The rows of a group lie close to one hidden flat surface of 12 dimensions, which may be shifted away from zero. Surfaces can cross.
Known rows, each followed by its group:
[  6  -3  -6   9   7   5 -15   7   3 -32  10   4  -3 -26  -3 -11  13 -11
 -10   6] -> Z919
[ -1  -9  14   3  -1   6  13  -3  -7 -14   1  13  -6  10  14  -1 -20   2
  -3   2] -> Z747
[ -7 -11 -10 -15   0  -5  -2   4 -10  -7  -2  -7   9  -2   5   9 -11 -12
  -6   6] -> Z353
[  1 -11  12  -1  -2 -15   7 -26   5  -8 -11   7  -2   8  -5   1  11   6
  -9   8] -> Z353
[ -3  11  14   6  20  -1 -11   2   3  -5   6   5   5  -4  -2  -4   9  -5
  -9 -12] -> Z919
[-27  -6 -19   3  16  11   5   6  -1   6   9  29  10  -6 -21   7  -4  17
   0 -12] -> Z747
[ 11   4  -5   5   1  -2  -4  -1 -12  -7  -2  -8  -1  12   3 -12  -7  -4
   2  10] -> Z747
[-15 -13  13  -9   1  16  10  -4  -9 -16  17  15 -12   7  10   4 -14  -3
   3  22] -> Z747
[ 11  17   4   3   1   3  17 -15  34   5  -9  -6   2  -2   0  24  11   7
   3   1] -> Z353
[-17   4 -30   9   7   1  -2  16  -3 -11  -2  10  13  -6 -32   8   6  -4
 -11  13] -> Z747
[ -6 -10 -15  -1   4   1  18   1   6   6 -19   3  -1 -13   6   5  14 -18
  -9  -7] -> Z128
[  1  16 -13 -12 -10   2   1  -9  -5   7  -4  15   8  -2   3  17   9 -13
  -6   2] -> Z919
[  9   2 -15 -22  14  -1  -3   5 -12   4  -9   7  15 -14   3  10  10  -5
 -18 -18] -> Z353
[-1 -3 11 -2 -8  3  4  2 -2 -1 -6 -6 -4 -2  8 -4 -2 15 12  0] -> Z128
[  4  -1  -5 -17   6  -3  -5   8  -9 -14  -6  -8   8 -10   3   5   3  -2
 -11   4] -> Z353
[ -5   1 -14  22   3  -8  -8  14  -7  -8  -8  -1   6  10 -16   4  -7   7
   2   5] -> Z747
[  0   8  -2 -13   9   3  11  -8   2   6  -8  15  13  -5  -6   7  -7  -1
  -9   4] -> Z919
[-11  -8  -2  -4 -11  -3   4  23   6  11 -15  -8   0 -13  -8   6   0  10
  -1   4] -> Z128
[ -5   2 -16  10   8 -10  -7   0  -9 -12 -17  12   8   1 -12  15  11  -3
  -9   5] -> Z919
[-10  -2 -16   4   4  18   8 -20  -3 -25  10   4  -4 -19   6  -1  43  12
  11 -13] -> Z128
[ -1 -13  10   9  -3  -8   0   2  -7 -13  -7   3  -6   6   1  -5  -6   4
  -1  12] -> Z747
[-19  -5 -14  -8  -2   8  29   6   3   6  -5  19  -1   1  -4  24   3 -16
 -16   1] -> Z747
[ 24   4   9   7  10 -20 -19 -10 -12   4 -22 -10   3  16   4 -17  -8  -6
   4   9] -> Z919
[ 22  10  13   7  -3  -3 -14  -8  15 -26  -3 -10  -8 -14  23  11  17 -10
  -2   1] -> Z353
[  6   0 -10  18   4   2 -12   4 -23 -26   5  -5   0  18  -2  -8 -18   1
  11  20] -> Z747
[ -9   0 -19 -10   5   4  -3 -11   0  10   2  14  -1 -13  -8  -2  27 -16
  -3   5] -> Z128
[-17  15  13  -7   7  -2  -8   9  -2   8   4 -22   5   2 -11  -4   7   8
  11   9] -> Z128
[-14   2   7   5  -1  -3  -6   2   3 -25  -2   5   1 -14 -15   2  12  -8
  -8  32] -> Z128
[ -7   5   7 -11  15   4  -7 -12   3   7   3  15   8  -7 -12  -1  -4   4
   2  18] -> Z919
[  0  15 -14   3   1  -1   1   1  -9   0 -13  -7  10  -1  -4  -3   7 -11
   1   4] -> Z128
[  1  12 -28   3  -6   1  -7  12  -4  13  -4  -3   8 -13 -17  -2  19  12
   7 -12] -> Z128
[ -8 -20   6  -1   1  -2   8   5  -2  14  -9  -3  -9   6   7  -3  -5   7
   7  -6] -> Z128
[ 23  14  10   4   2 -16 -16   7  -3 -19 -10 -27   5   6  12  10  -3   6
   1   1] -> Z353
[  9  -2 -15   4 -13  -6   8   1 -10  -8  -6 -10   0  17   6  13   0  11
   1  -8] -> Z919
[ 10  -4 -34  13   5   8  -1   3 -23 -33   2  -7   0   7  10  -2   4  -6
   4   6] -> Z747
[-13  15   4  12  -4   6  26  -5   6  13 -20  17   9   1   0   5   0   3
  -1 -11] -> Z128
[ 11 -21  -8  -5   2  -7   0  -9  -3  11  -3  15  -7   8 -11  -2   2   3
 -10  -1] -> Z128
[  6 -18 -22   1  -6   9   5   0 -14 -12  -7  13  -5 -14  26   5  -1  -8
   1 -18] -> Z747
[  4   5   0 -18  -2   4  14 -15  -1  21  -7   2   2  -3  12  -2   5 -11
   1  -5] -> Z128
[ -1  -2  22   9   8 -18  13 -19   8  -5  -3 -25   1  17   9 -10  16  -5
 -11 -20] -> Z353
[ -9 -20  19 -15  15 -17 -24  -3 -12  17 -11   8  -3   6  -5  -9 -11  -2
   3  16] -> Z919
[ -3  30  21 -15  10   5   3 -10  -1   4  -1  11  14  -3   8  12   2  -5
  -4  -2] -> Z919
[ -7 -15   7 -24   0  -2  22   1  -3   1  -7  -9  -3   0   2  -2   7 -10
 -21   5] -> Z747
[  3  13   3  -7   2   4  -1 -11 -10 -17  -2  11   8   3   7   8  -7   2
   1  14] -> Z919
[-19  -5   3  12   9   6   4  -2   4 -15   9  16   0   8 -23   4  -2  14
   3  16] -> Z747
[ 21  25   8   4   7   5  -9   7  11  -7   0 -15   0   1  -9   1  -8   0
  12  34] -> Z353
[ 10   7 -11   8 -23  -2  -5   8  -5  15 -10   8   2  -1 -15  -7  -4  29
   9   0] -> Z128
[  7 -15 -26   0  -8   9  10 -17  -8 -15  -7  26  -2 -11   9  -1  -1 -14
  -3   9] -> Z747
[ 12  20   3   8 -11 -23 -11  -1  -1  -8 -26 -12  10  12 -13  11  -4  -3
  -6  33] -> Z919
[ 15   1  32   2  11  -2   4 -15  -3  -1  -5  24  -7  16   1 -15 -10  -3
 -11  12] -> Z353
[ 11 -13  -3  -5   7   3  -5  -7   2  -2   3  -4  -1  -5  -5 -14  -9   5
   4  10] -> Z919
[  2  -6  -2 -16   7  -5   3  -3  -3  34   0  -3   3   8  -3  -3  -5   4
   2 -12] -> Z919
[  8 -11   0 -17  -9  -4   4  -4   7  16  -9   2  -4  -9   1  -1   0  -9
  -9   4] -> Z919
[ 20   0  -8  -4 -14 -13  11 -19   3  -6 -19 -16   5   2  22   4  -2 -19
  -9  -4] -> Z353
[  2   3  22  11   9  -3   0   6  -6  -6   3  -5 -13  17   9 -12   5 -16
 -11  -7] -> Z747
[  4   5  -6   9  12  -3   0  -3   6  -4  -2  -2   3   1  -9  -7  10 -15
  -7   4] -> Z353
[  1   1  -1  -8  -5  -8   6  -8   7   9 -12   2   7   6  -6  10 -13  -9
  -6  14] -> Z353
[  6  -1 -16   2 -11   2  -7   1  -9 -10  -2   0   1  -9 -10  -4  12  22
   8   5] -> Z128
[ 13   8   8  12  11 -17 -25   5  -7 -16  -8  -2   5   7   4  10   5   4
  -7 -15] -> Z353
[ -5   0  -4  -4   8 -11  10   2   0   1 -14   3  16  12 -19  17  -8  17
 -11   2] -> Z353

New rows. What belongs after each?
[  4  14  20   0  -5   8  -4  -3   3  11   7  16  -7   0  15  -2 -10 -14
   4  -1] -> Z747
[  0   2  13  -3  10  -1  11  -6  22   7  -3   4  11   4 -27  -2 -23  18
  -1  24] -> Z919
[ -9  14  12   4  -5   3   4  17   4  20 -15   4  -1 -12  10  -6   2 -10
   1 -20] -> Z128
[ 23   3   9  11  11   5  -6   2  -1 -16   6  -4  -9  10  19  -2 -13   1
   9   4] -> Z353
[  6 -16 -14   3  10 -17  -6  -1 -23  -3 -16   0   2  25  -5  -9 -22 -21
  -8  24] -> Z128
[ -6   5   3  19   9  -3  -1   4   1  -4   0   3   3  11 -11  -2  -7  10
   2  -3] -> Z747
[  4  15  13   5   3 -13  -6   7   2  -5  -7 -15   7   7  -9   2   1   4
  -7   0] -> Z919
[ 15 -14 -14   9   3 -10  11   1   2  -4 -21 -18  -4   8   0  -1   6   2
  -4  -2] -> Z128
[  7   2   3   1  -2  -2 -19  15 -12  -9   7  -9  -4  -4  -6 -12   7  11
   1   0] -> Z128
[ -5  -4  -2   2 -11  -6   3   9  15   6  -3  19   1 -13 -21   3   0 -15
 -23   9] -> Z919
[ 10  -2   0  17  -1 -30 -13 -10  -7 -14 -15 -25   5  21  10   4   6  -5
  -5 -18] -> Z353
[ -5   0  25   1   3   4   8   6  14 -14   5  -7 -13 -11   8   2  24  -5
 -10  -9] -> Z747
[ -9   5   4 -11   4  -1  10   0  -2   5 -12   0   8  -4   0  -1  -2 -22
 -11  16] -> Z128
[ -5  11   5   1  12  12   7 -18   3  11  18  18  -6  12 -10  -9   7 -12
   1  15] -> Z747
[ -4   1 -12   2  10   2   4  11   0   0  -1  -4   8   8 -12   6 -18  -6
  -2  15] -> Z353
[-12  -5   7   5  17  -3  19 -16  -8   0  -4  13   4  25  -2  -1  -8  -5
  -5   6] -> Z128
[  5  -8   7  -8  12   1  17 -20  31  -6  -9 -14   2 -16 -15   2  12  26
   9  16] -> Z919
[ -1   1  -9  21   9  10  11   1  19 -17   5  -1  -4   0   3  10   3 -10
   3   5] -> Z353
[-10   5  -4 -26   4   7   2  -9   0  11   1  18  11 -14  -4   8  -5  -8
  -5   8] -> Z919
[-11  -3  -3  13   4   1  11   9   3  -3  -9  18   4   3  -8  11  -7   6
  -9 -11] -> Z747
[ -5 -18  -4  -6  -6  -8  -7  11 -16 -32  -7  -1   6   1   5  15 -25  -3
  -9  21] -> Z353
[  1  -9   6 -18  10  -6 -12 -16 -11   8 -10   3  -3  -5  14  -2   8  -4
   6   4] -> Z919
[ -7  -9   1   5  -5   2  21 -22  11   5 -15  17  -7   1   4   6   7  -3
   5  11] -> Z128
[  5  -8   5 -16  16  -2  14   2  -8   1   2   5   8  13  -2   0 -13   2
 -20 -13] -> Z128
[  1   2  -3  -3  13  -6 -17  -7   1   5  -4 -10   6   2 -21  -4   1  10
  11  19] -> Z919
[-24  -6   5  13   0  -1   3 -12  -8   3 -13  22  -5   9  -1  -4 -10 -17
   8  30] -> Z128
[  2 -16   0   9   5   0   2   3  -2 -20   1   5  -3  -2   3   2   3   6
  -4  -3] -> Z919
[  4  11  10   0   5   2   7   7  -3 -20  -9 -19   4  -8  14  -5   6  -7
  -7  -4] -> Z128
[  0  -7   0 -24   4   5  -5  -1  -2   2  11 -15  -4 -13   1  -4  22   7
   3  -5] -> Z128
[ -7 -19 -23  10   4  -7  -5  16  -2  21 -13  16  -4  -2 -12   0   4  -7
  -5 -10] -> Z128
[-11  14   7  -1  17   2 -21   7 -21   6  14  19   7  11  -5  -5  -9  -6
   1   0] -> Z919
[  3 -13  -7  -1  10   0   1   3  -9 -19   5  -6  -2   4  -6   0  12  15
  -5  -7] -> Z128
[ -8  13 -29 -12  -8   3   7  18  -3  19 -18  -9  17 -17 -11   7   5   2
  -1  -9] -> Z128
[  2   7   8  -2   4 -17 -18   7 -16   5 -12 -15   1   8   9   6  16  -5
  -2 -11] -> Z919
[ -7   8   1  17  12  -8  -2   0   1 -31  -7 -17   5   2 -14  -2  16  -6
  -2  24] -> Z128
[ 14  25  -4 -13  17  16   7  -2   1  -7   9 -10  25  -1  -7  -7 -34   9
   5  14] -> Z919
[ -4  -9 -22  -2  -4   4   3  -4   0  14  -6  11   1  -8   3   7   7   5
   5 -19] -> Z747
[  8  17 -10   0  -4  -3  -4  -9   3   6  -3  -8   9   9 -17   5  -8  11
   9  18] -> Z919
[  1   3  -7 -12 -15  -3  10  -1  19   1  -5   3   6 -17 -18  10  -3  -5
 -10  24] -> Z919
[ -5 -19  -9  -5 -12  -4 -11  10  -6   3  11  -1 -11  -4  -5   1   7   0
   0   0] -> Z919
[  8 -13  -1  -2  -4  -4   8  14  10   4  -6  -3  -6  -5 -13   6  10  25
  -6 -14] -> Z128
[-10   8  -3  -3   7   0  14  -2 -15   7 -15  -4  11  12   3   0 -15 -10
  -1   5] -> Z128
[  7  19  13  11   3   1  -8   2   1   0   2   0  -5   2   7  -8   5 -20
  -1   0] -> Z747
[ 18  -3  23  11  29 -15  -5 -29   3  -4 -24  -8  -5  11  14  -7  20  13
  11  -9] -> Z919
[  0   0 -15  -3  11  -4   0  11   7  -1  -8  -9   3 -14  -8   1  21 -15
 -13  -3] -> Z128
[ -4   2  -9 -13   7  13  -5  -2 -10   8  14   8  -4  -9   7  -5   6 -12
   4  -6] -> Z747
[  3  17   7  12   1  -9  10  -1   8 -19 -11 -10  12  14 -11  14  -6  19
   0  16] -> Z919
[ -6 -29   4 -16   5  -4  -2  -7 -18  -4   2  -5  -4   2   2 -18  -4  13
   2   3] -> Z747
[ -4  -3  18   2   8  -9  -1  -5   9  -2  -2  -8  -7   9 -11  -2   8  -1
  -2  20] -> Z128
[ -2  18  10   4   4  12  21   0  13 -21   8 -10  -5   6   5  12  13  -6
  -4   9] -> Z747
[-12 -16  10 -19   5   2  -3  19   2   4  -1  -4  -6 -25  12  -2   8 -27
 -15  -3] -> Z128
[ -4  -8 -11   4  -3  12  19  -7 -13 -27  -7  17   5  -6   8   4  -1  10
  -5  -3] -> Z128
[  0   8 -30   3  11  11  16   1  -4  -5   8 -10   2   5  -3   7  25 -10
  -4  -9] -> Z747
[ -1   8   0   8   6 -14 -15  -4   8   6  -2   3   6   2  -6  16  16  -2
  -2 -13] -> Z353
[ -6   2   0 -20 -11  -9 -26   2   7  -6   7 -23   0 -12  -2  31   3  17
  22  32] -> Z353
[  6 -11 -11 -18  -1  -2  -6  -9 -17   1  -6   7   1  -2   4  -2 -10  -8
  -2  15] -> Z353
[  3  15  11   4  -6   2   1 -14   2 -17   2   0  -1  -6  -9  -3  17  10
   0  15] -> Z128
[ -7 -16   7  -3   1 -21 -20   7 -10  12  -8  -9  -5  10 -10  -1   2   4
   3  11] -> Z919
[ -9  25  -4  10   5  -5  -4   2  -5   9  -9   8  12   4 -20  -6   2 -11
  -2  13] -> Z128
[  6  -6 -20  -9  -9 -11   7  -5 -12  10 -18 -14   6  13  -9  -2  -5  -2
  -1  20] -> Z747
[ -2  -3  10  -1  -9   1   6   6  17   4   9  12  -4  -7 -12   0  -6  -3
 -12   6] -> Z919
